Each new row is followed by its nearest point in the smallest flat space through zero that holds the last named rows.

z_176 (3 x 8):
|  0.42 | -2.17 | -1.56 |  3.13 | -1.43 | -5.55 | -2.15 | -4.03 |
| -1.07 | -3.54 | -2.21 |  6.17 | -2.31 | -0.94 | -2.24 | -0.10 |
| -4.18 |  2.34 | -2.49 |  5.74 |  0.34 | -0.64 | -3.33 |  0.67 |
New rows:
|  0.46 | -1.10 | -3.16 | -2.02 | -0.94 | -1.50 |  1.68 |  3.02 |  |  0.70 | -0.92 |  0.33 | -0.52 | -0.33 |  0.58 |  0.58 |  0.27 |
|  0.20 | -0.09 |  2.32 |  2.34 |  1.87 | -0.82 | -0.93 | -1.50 |  | -0.34 |  0.21 | -0.43 |  0.77 | -0.02 | -1.21 | -0.67 | -0.80 |
| -1.70 | -0.48 | -2.53 | -0.62 | -0.47 |  0.01 |  2.21 |  2.27 |  | -0.35 | -0.06 | -0.01 |  0.35 | -0.04 |  1.34 |  0.14 |  1.09 |
|  2.77 |  0.49 | -3.12 | -3.07 | -2.86 | -2.42 |  0.01 |  3.11 |  |  1.14 | -0.77 |  0.53 | -1.27 | -0.20 | -0.35 |  0.69 | -0.55 |
| -2.08 |  2.26 |  3.32 | -2.20 | -0.69 |  2.60 | -0.51 | -2.95 |  | -0.21 |  2.17 |  0.67 | -2.07 |  1.21 |  0.41 |  0.54 |  0.21 |
| -1.71 |  2.82 | -2.45 |  2.27 | -3.30 | -3.46 |  0.44 |  2.88 |  | -1.86 |  1.13 | -1.19 |  2.61 |  0.17 | -0.87 | -1.66 | -0.13 |

z_509 (3 x 8):
|  0.31 | -1.41 |  4.91 | -2.05 | -1.21 |  1.63 | -2.37 |  0.91 |
|  0.70 | -4.95 |  1.71 |  0.59 |  4.62 | -0.07 | -2.11 |  1.16 |
| -2.15 | -3.03 |  0.94 |  0.10 | -3.46 |  4.28 | -2.86 |  2.76 |
New rows:
|  0.49 | -0.96 |  1.64 |  1.76 | -2.79 | -1.32 | -3.56 | -0.85 |  | -0.20 | -0.55 |  1.48 | -0.62 | -1.00 |  1.01 | -0.95 |  0.55 |
|  1.14 | -0.82 |  0.81 | -2.77 |  1.95 | -2.28 | -0.08 |  0.17 |  |  1.25 | -0.25 |  1.76 | -0.67 |  2.16 | -1.36 | -0.05 | -0.66 |
|  1.08 |  1.48 | -0.72 |  1.72 |  2.20 |  0.78 | -2.46 | -1.35 |  |  0.29 | -0.38 | -0.44 |  0.36 |  1.30 | -0.65 |  0.22 | -0.19 |
| -0.78 | -0.27 | -1.97 | -4.59 | -4.19 | -1.48 | -0.45 | -2.27 |  | -0.37 |  2.26 |  0.14 | -0.74 | -2.81 |  0.50 |  0.55 | -0.35 |

z_781 (3 x 8):
| -1.51 |  4.67 |  0.92 |  2.28 | -1.34 | -0.03 | -2.32 | -1.43 |
|  0.16 |  2.48 |  1.83 |  3.03 |  1.58 |  1.16 | -0.40 |  0.42 |
| -4.00 |  0.40 |  2.58 |  2.88 | -1.49 | -0.24 | -0.59 |  1.47 |
New rows:
|  2.22 |  3.52 | -0.75 |  0.47 | -1.20 | -1.71 | -2.34 | -1.54 |  |  0.95 |  3.69 | -1.02 | -0.15 | -0.66 | -0.10 | -1.75 | -2.30 |
| -3.45 | -2.90 |  3.39 | -0.27 |  1.48 |  2.94 |  0.05 |  3.39 |  | -2.30 | -3.06 |  2.48 |  2.00 |  0.67 |  0.37 |  1.55 |  3.06 |
|  2.49 |  1.67 | -2.09 |  3.27 | -2.81 | -0.13 | -1.90 |  2.08 |  |  0.00 |  2.04 |  0.17 |  0.78 | -0.16 |  0.14 | -0.88 | -0.74 |
| -0.30 | -3.37 | -3.31 | -3.33 | -0.68 |  0.27 | -2.20 |  1.39 |  |  0.09 | -2.88 | -1.87 | -3.16 | -1.31 | -1.09 |  0.65 | -0.25 |
| -3.10 | -1.27 |  0.60 |  0.23 |  3.48 | -2.89 |  1.13 |  2.40 |  | -1.36 | -2.25 |  1.39 |  0.96 |  0.39 |  0.16 |  1.09 |  1.94 |

z_941 (3 x 8):
|  0.38 | -2.12 | -3.00 |  2.76 | -5.22 | -2.64 |  1.13 | -2.90 |
|  1.09 | -4.29 |  1.73 | -3.18 | -4.63 |  1.87 | -0.08 |  1.10 |
|  6.07 | -2.62 |  1.63 | -4.91 | -0.06 |  2.35 | -1.86 | -2.26 |
New rows:
|  1.48 | -3.35 |  1.35 | -1.04 |  1.02 | -3.00 |  0.88 |  1.51 |  |  0.60 | -0.90 |  0.48 | -0.96 | -0.73 |  0.54 | -0.16 |  0.10 |
| -2.85 | -2.80 |  2.22 | -0.20 | -2.72 | -0.96 |  1.35 |  0.43 |  | -1.96 | -1.90 |  0.44 |  0.00 | -3.35 |  0.22 |  0.80 |  1.75 |
|  1.52 |  1.96 |  0.47 | -2.71 |  0.12 | -4.91 |  1.35 | -1.01 |  |  1.25 |  0.43 | -0.70 |  0.31 |  0.66 | -0.50 | -0.25 | -1.47 |
|  3.00 |  2.73 |  3.58 |  2.71 |  2.40 | -0.55 |  3.02 |  1.87 |  | -0.34 |  1.88 |  0.26 |  0.21 |  2.85 |  0.14 | -0.30 |  0.37 |
|  1.87 | -0.71 | -0.33 |  1.27 |  0.87 | -0.92 |  1.38 | -0.59 |  |  0.91 |  0.22 | -0.76 |  0.49 |  0.15 | -0.59 | -0.09 | -1.29 |

z_745 (3 x 8):
|  0.06 |  0.93 | -1.09 |  6.20 |  0.72 |  1.19 | -1.27 |  2.76 |
| -0.97 |  0.38 |  1.09 | -4.22 |  0.17 |  0.39 |  0.07 | -3.00 |
| -1.71 | -4.35 |  1.20 | -2.05 | -0.78 | -1.81 | -1.05 | -4.49 |
New rows:
| -2.10 | -0.49 | -2.39 | -3.38 | -3.90 |  2.58 |  1.15 |  3.94 |  |  1.38 |  1.01 | -0.28 | -1.95 | -0.38 | -0.45 |  1.61 |  1.57 |
|  3.05 |  1.10 |  0.08 | -1.69 | -3.11 | -1.22 |  0.62 | -2.85 |  |  0.48 | -0.48 |  0.27 | -2.74 | -0.53 | -0.88 |  1.00 | -0.48 |
|  1.16 |  2.47 | -2.77 |  0.47 |  0.00 | -2.38 | -1.30 | -2.95 |  | -0.36 |  0.21 |  0.15 | -0.08 |  0.19 |  0.34 | -0.29 | -0.51 |

z_905 (3 x 8):
| -5.30 |  3.28 | -0.62 | -3.13 |  1.85 | -5.11 | -2.02 |  2.53 |
|  1.41 | -4.92 | -1.78 |  0.03 | -0.07 | -1.21 |  0.41 |  0.73 |
|  0.84 | -2.28 |  0.35 | -1.52 | -3.75 | -1.89 |  1.47 | -2.47 |
New rows:
| -1.43 | -1.58 | -0.02 |  0.41 |  1.90 | -3.23 |  1.62 | -0.82 |  | -0.75 | -1.31 | -0.82 | -0.97 |  0.05 | -2.02 | -0.21 |  0.68 |
|  3.28 | -1.87 |  0.62 |  2.99 |  1.41 | -1.59 | -3.61 |  3.16 |  |  0.78 | -2.30 | -1.53 |  1.23 |  2.39 |  0.68 | -0.58 |  2.07 |
| -0.33 |  1.58 |  0.39 | -2.71 |  2.28 |  0.51 | -3.09 | -1.00 |  | -1.33 |  2.02 |  0.23 | -0.25 |  0.98 | -0.24 | -0.68 |  0.69 |
| -1.15 | -2.77 | -3.46 | -1.63 | -1.93 |  2.24 | -0.03 |  0.54 |  |  0.79 | -2.51 | -0.82 | -0.02 | -0.26 | -0.61 |  0.30 |  0.18 |
|  3.60 |  1.27 |  1.11 | -2.56 | -2.85 |  0.87 | -0.54 |  0.98 |  |  0.66 |  0.34 |  0.84 | -0.08 | -1.64 |  0.52 |  0.72 | -1.55 |

z_103 (3 x 8):
|  1.61 |  0.90 |  0.66 |  2.61 | -2.47 |  2.06 | -0.91 |  4.46 |
|  4.46 |  1.86 |  5.84 |  0.77 | -3.38 | -0.26 | -5.16 |  1.20 |
|  3.15 |  3.28 |  3.82 | -0.73 | -0.89 |  0.89 | -2.11 |  0.06 |
New rows:
|  1.84 | -2.58 |  0.28 | -3.43 | -2.91 | -0.79 |  0.91 |  2.17 |  |  0.19 | -0.84 |  0.34 |  0.71 | -0.89 | -0.44 | -0.91 |  0.56 |
|  0.42 | -3.09 | -0.79 | -3.58 |  1.66 | -0.15 |  2.75 |  2.10 |  | -1.32 | -0.61 | -1.71 | -0.20 |  0.96 |  0.04 |  1.48 | -0.35 |
| -2.65 | -2.24 |  2.18 | -3.09 | -1.95 | -0.26 | -2.73 |  0.77 |  |  0.19 | -1.61 |  1.02 |  0.23 | -0.92 | -1.66 | -1.82 | -0.75 |
|  2.14 |  0.80 | -3.25 | -2.98 |  3.32 |  0.81 | -2.30 | -2.60 |  | -0.22 |  1.19 |  0.20 | -2.06 |  1.83 | -0.27 |  0.88 | -2.56 |
|  2.80 | -1.01 |  3.44 |  0.58 |  1.56 |  3.00 |  3.55 | -2.41 |  |  0.73 |  2.11 |  0.78 | -1.22 |  0.92 |  0.80 |  0.51 | -0.81 |
| -1.30 | -1.48 | -1.73 |  0.49 |  0.95 |  2.33 | -2.32 |  0.29 |  | -0.65 | -0.95 | -0.95 |  0.69 | -0.23 | -0.04 |  0.33 |  0.70 |

z_688 (3 x 8):
| -0.05 | -1.95 | -0.10 |  0.00 |  0.00 | -1.25 | -0.40 | -0.63 |
|  0.94 |  1.50 | -4.11 | -0.86 |  0.70 | -1.61 | -1.23 |  2.17 |
|  0.07 |  3.54 | -1.39 | -0.18 | -0.28 | -0.90 |  2.85 |  0.65 |
New rows:
| -1.32 |  0.28 | -0.05 |  0.64 | -0.81 | -3.22 | -1.49 | -1.96 |  | -0.06 | -1.39 | -0.52 | -0.04 | -0.11 | -1.91 |  0.47 | -0.65 |
|  3.56 |  0.11 |  0.81 |  1.42 | -2.22 |  0.13 | -0.08 | -2.76 |  | -0.30 | -0.56 |  1.11 |  0.25 | -0.26 |  0.07 |  0.64 | -0.78 |
|  0.84 |  0.19 | -2.12 | -0.29 | -5.24 | -1.79 | -2.90 | -2.81 |  |  0.20 | -1.33 | -1.19 | -0.23 |  0.17 | -1.62 | -0.59 | -0.01 |
|  4.15 | -0.16 | -1.39 |  1.35 |  0.94 |  0.21 | -1.54 | -0.30 |  |  0.42 | -0.30 | -1.26 | -0.32 |  0.45 |  0.01 | -1.71 |  0.90 |

z_671 (3 x 8):
|  1.48 |  0.04 |  1.23 | -1.64 | -0.92 | -1.51 |  0.32 | -3.45 |
|  2.71 | -2.16 | -1.31 |  3.18 | -3.36 | -2.85 | -2.71 | -1.42 |
|  1.93 | -1.07 |  0.92 | -0.88 |  1.61 | -0.79 |  3.71 | -1.25 |
New rows:
| -2.68 | -1.12 |  0.21 | -2.64 |  0.77 | -3.69 | -1.02 |  2.03 |  | -0.74 |  0.59 |  0.10 | -0.44 |  0.07 |  0.50 | -0.41 |  0.21 |
|  0.66 |  5.24 |  1.13 | -5.24 | -1.27 |  5.24 |  4.35 |  2.53 |  | -2.81 |  2.64 |  1.78 | -4.04 |  3.06 |  2.73 |  2.41 |  0.44 |
|  3.08 |  2.02 | -0.12 | -2.69 | -3.20 | -0.81 |  3.21 | -1.68 |  |  1.58 | -0.14 |  1.31 | -1.72 | -0.17 | -1.30 |  1.36 | -3.07 |
| -1.30 | -0.05 | -0.19 | -0.79 | -1.89 | -2.77 | -1.35 | -2.09 |  |  0.40 |  0.37 |  0.36 | -0.52 | -1.81 | -1.01 | -1.86 | -2.13 |
|  0.47 |  0.19 | -1.57 | -0.89 |  1.75 | -1.07 | -0.55 |  1.82 |  | -0.27 | -0.15 | -0.32 |  0.48 |  0.52 |  0.42 |  0.35 |  1.05 |
